The rows are grouped in 2 different ways at once. Each group adds its own fixed numbers to the row, and there is some noise. The rows also spread widely along 3 directions, which tell nothing about the answers.
Some rows, each with its group in each grouping after it:
[-1.57  2.05 -0.81 -1.15 -2.04 -1.39 -2.37  2.25  2.77 -3.12 -1.11 -0.87
  2.48 -3.37 -1.05  2.43 -1.00 -1.15 -3.99 -0.43 -1.21 -2.41  0.82  0.93
 -0.35]	sim Q_806
[-1.78  2.57 -0.99 -1.66 -3.97 -1.19 -3.09  2.72  2.09 -3.34 -2.38 -3.28
 -0.03 -1.61 -0.42  0.97  0.70 -3.16 -1.32 -0.54 -0.89 -1.57  2.12  3.36
 -1.79]	bul Q_431
[-1.55 -0.27 -1.23 -2.67 -3.95 -2.83 -0.67  2.97  1.82 -5.33 -2.22  1.64
 -0.48 -0.16 -0.71  5.19 -0.29 -3.01 -4.68  0.52 -2.93 -4.99  2.64  1.55
 -2.11]	ramuz Q_431
[-2.41  1.94 -0.86 -1.99 -2.74 -1.22 -1.12  1.10  2.50 -3.32  0.03  1.09
  2.75 -3.93 -0.62  3.01 -1.92  0.04 -3.84 -0.31 -1.79 -2.99 -0.38  0.15
 -0.01]	sim Q_154
[-2.91  2.83 -2.00 -0.86 -2.81  0.40 -2.40  1.41  3.36 -1.66  1.16 -2.66
  2.48 -4.00  3.79  0.98 -1.21  0.03 -2.61 -0.27  0.01 -3.02 -0.78 -0.29
 -2.23]	ramuz Q_154
[ 0.60  2.13  0.68 -1.95 -3.39 -0.49 -1.85  5.33  1.08 -2.77 -3.65 -1.16
  3.07 -4.56 -3.63  2.11 -0.73 -4.26 -4.45 -2.08 -0.31 -2.06  3.20  1.03
  1.34]	fepun Q_836
[-3.51  1.16  0.28 -1.57 -2.29 -0.25 -1.26  2.51  2.71 -3.44 -1.20  1.22
  3.65 -4.70 -2.17  4.76 -0.59 -1.11 -3.66 -1.44 -0.62 -3.27  2.20 -0.28
  0.43]	fepun Q_836
[-1.47  3.14  0.44 -0.44 -2.57 -0.25 -1.16  4.03  1.88 -2.96 -2.10  0.02
  4.49 -6.55 -2.39  2.46 -2.46 -0.17 -4.02 -1.75  0.84 -2.00  2.21 -0.99
  2.72]	Birit Q_806
[-1.38  2.68 -0.13 -2.20 -3.35 -0.11 -1.57  4.64  1.21 -0.71 -1.89 -1.40
  2.08 -5.14 -0.69  1.06 -2.42 -1.33 -3.07 -2.31  1.52 -1.93  0.80 -0.15
  1.54]	bude Q_431
[-4.47  3.94 -2.16 -1.08 -2.26  0.19 -3.86  2.74  3.13  0.28 -0.18 -4.73
  1.62 -4.88  3.63 -1.86 -1.64 -0.07 -0.84 -1.49  0.74 -1.30 -1.88  0.78
 -1.22]	bude Q_154
[-3.85  1.27 -2.03 -1.81 -2.84 -2.64 -3.89  2.60  2.35 -3.45 -3.34 -2.38
 -0.52 -2.05  0.52  0.90 -0.21 -3.03 -1.45 -0.32 -1.45 -3.06  1.64  3.45
 -2.27]	Birit Q_431
[-2.87  3.60 -0.87 -0.69 -2.80  0.48 -2.84  1.43  2.97 -1.27 -0.17 -3.89
  1.72 -4.00  1.53  0.39 -0.22 -0.75 -0.35 -0.79  1.04 -1.66  0.62  1.98
 -1.17]	bul Q_431
[-0.23  2.18 -1.10 -2.94 -4.08 -2.02 -2.73  3.85  1.23 -3.71 -3.31 -2.02
  0.25 -1.85 -1.22  0.67 -0.72 -3.57 -3.53 -0.63 -3.18 -1.72  1.16  2.72
 -1.04]	sim Q_154
[-7.02  1.63 -2.35 -0.64 -0.54 -0.64 -5.06 -0.19  5.25 -1.96  0.08 -3.48
  1.65 -2.79  3.31  1.65  1.29 -1.12  0.33  0.05 -0.93 -3.58 -0.22  2.47
 -4.48]	fepun Q_836
[ 0.17  1.67 -0.28 -2.90 -3.35 -2.31 -2.38  3.28  1.16 -3.42 -3.08 -1.20
  0.12 -1.69 -1.83  1.55 -1.20 -3.70 -3.88 -0.96 -2.15 -2.35  1.43  2.56
 -0.41]	sim Q_431
[-0.51  1.92  0.07 -1.66 -2.94  0.01  0.84  3.17  1.63 -3.07 -0.32  1.99
  3.58 -4.67 -1.71  4.86 -1.23 -0.29 -5.23 -0.72 -0.47 -4.71  1.66 -1.71
  0.44]	ramuz Q_836

New rows. What belongs after each?
[ 1.01  2.61 -1.36 -1.62 -4.00 -0.98 -4.44  4.45  1.70 -0.66 -2.49 -6.29
 -0.30 -1.76  2.27 -1.58 -0.20 -5.12 -2.48 -1.43 -0.58 -1.77  1.17  2.98
 -1.94]	ramuz Q_431
[-4.83  1.14 -1.08 -0.92 -1.38 -0.86 -2.81  1.71  3.70 -3.42 -0.69 -0.42
  2.92 -3.62 -0.01  4.06  0.20 -0.83 -2.58 -0.69 -0.90 -3.71  1.54  1.03
 -1.79]	fepun Q_836
[ 0.26  3.88 -1.00 -0.44 -3.48 -0.11 -4.17  4.55  2.65 -2.12 -3.24 -6.53
  1.18 -2.90  0.18 -1.52  1.05 -3.46 -1.15 -1.31 -0.24  0.15  2.44  3.49
 -0.66]	bul Q_806
[ 0.68  2.06  0.10 -1.92 -3.57 -0.48 -2.91  5.31  1.15 -2.31 -4.19 -3.71
  1.89 -3.85 -2.53  0.57  0.04 -5.36 -3.42 -2.78 -1.04 -1.17  3.19  2.30
  0.33]	fepun Q_836
[-1.05  2.28 -2.25 -1.49 -2.97 -0.87 -4.55  3.24  2.61 -1.06 -1.38 -6.18
 -0.69 -1.54  3.67 -1.30  0.53 -4.04 -1.40 -0.47 -0.71 -2.59  0.40  3.38
 -3.43]	ramuz Q_431
[-0.01  2.45  0.51 -1.76 -4.08 -0.43 -3.46  4.43  1.32 -1.66 -3.02 -3.25
  1.73 -4.37 -1.32  0.67 -1.48 -4.69 -2.76 -3.03  0.61 -0.75  2.30  0.93
  0.89]	fepun Q_431
[-1.31  2.55  0.19 -0.96 -2.06 -0.33 -1.04  2.61  2.62 -2.54 -0.44  0.76
  4.23 -4.91 -1.60  3.03 -2.00  0.04 -4.45 -1.16 -0.42 -2.18  0.38 -1.06
  1.62]	sim Q_806
[-3.06  2.53 -1.59 -0.74 -2.53 -0.79 -2.99  1.93  3.30 -2.50 -1.84 -4.11
  0.66 -2.04  0.74  0.49  1.72 -1.66 -0.49  0.27 -1.20 -2.59  2.03  3.96
 -2.86]	bul Q_836
[-1.10  3.12 -0.03 -1.00 -2.48  0.81 -3.65  4.09  2.40 -0.64 -2.34 -4.25
  3.54 -5.75 -0.67 -0.03 -0.49 -3.26 -2.24 -2.63  0.51 -1.18  1.41  1.27
  0.15]	fepun Q_836
[-4.24  1.06 -2.08 -3.03 -3.29 -3.28 -1.17  3.25  2.38 -4.16 -2.16  1.43
  0.92 -1.39  0.06  3.48 -1.12 -0.39 -3.39 -0.15 -3.00 -3.48  0.79  1.58
 -1.45]	bude Q_154
[-5.55  1.79 -2.83 -2.25 -2.90 -1.80 -2.42  1.89  3.26 -2.82 -0.62 -0.43
  1.55 -2.72  2.02  1.92 -1.36  0.51 -2.07 -0.43 -1.40 -3.31 -0.47  1.21
 -1.95]	bude Q_154
[-2.30  2.66 -2.08 -1.52 -3.33 -0.75 -3.01  2.44  3.30 -2.36 -0.11 -3.15
  1.34 -2.40  2.91  0.36 -0.69 -1.53 -2.54  0.01 -1.36 -2.84  0.18  1.22
 -2.86]	ramuz Q_154
[-2.31  2.45 -1.21 -1.57 -3.09 -1.08 -3.97  3.50  1.99 -2.02 -3.33 -3.99
  0.15 -3.90  0.32 -0.52 -1.46 -2.83 -1.44 -1.30 -0.31 -2.27  1.32  2.70
 -0.94]	Birit Q_431
[-1.63  4.27 -1.62 -1.11 -3.52  0.58 -3.62  2.63  2.66 -1.42 -1.26 -5.89
  1.45 -3.28  1.53 -2.05  0.41 -2.13 -0.28 -0.71 -0.15 -0.59  0.75  2.83
 -1.34]	bul Q_154
[-0.93  1.89 -1.23 -2.71 -4.91 -2.10 -1.59  3.80  1.39 -5.13 -4.14 -1.95
  0.19 -0.78 -1.76  1.76  0.41 -3.13 -2.87 -0.47 -3.04 -1.48  3.00  3.63
 -1.08]	bul Q_154
[-2.42  1.57  0.07 -2.35 -3.56 -0.91 -1.62  2.77  1.80 -4.15 -1.84  0.36
  2.67 -3.94 -1.82  3.45 -1.43 -2.15 -3.85 -1.51 -1.23 -2.22  1.77 -0.33
  0.33]	fepun Q_154
[-3.41  2.30 -0.36 -1.37 -1.88 -0.59 -1.17  2.77  2.14 -2.84 -1.97  0.33
  3.29 -5.72 -1.72  2.52 -1.40 -0.15 -2.98 -0.65 -0.45 -3.85  2.15  0.75
  0.28]	Birit Q_836
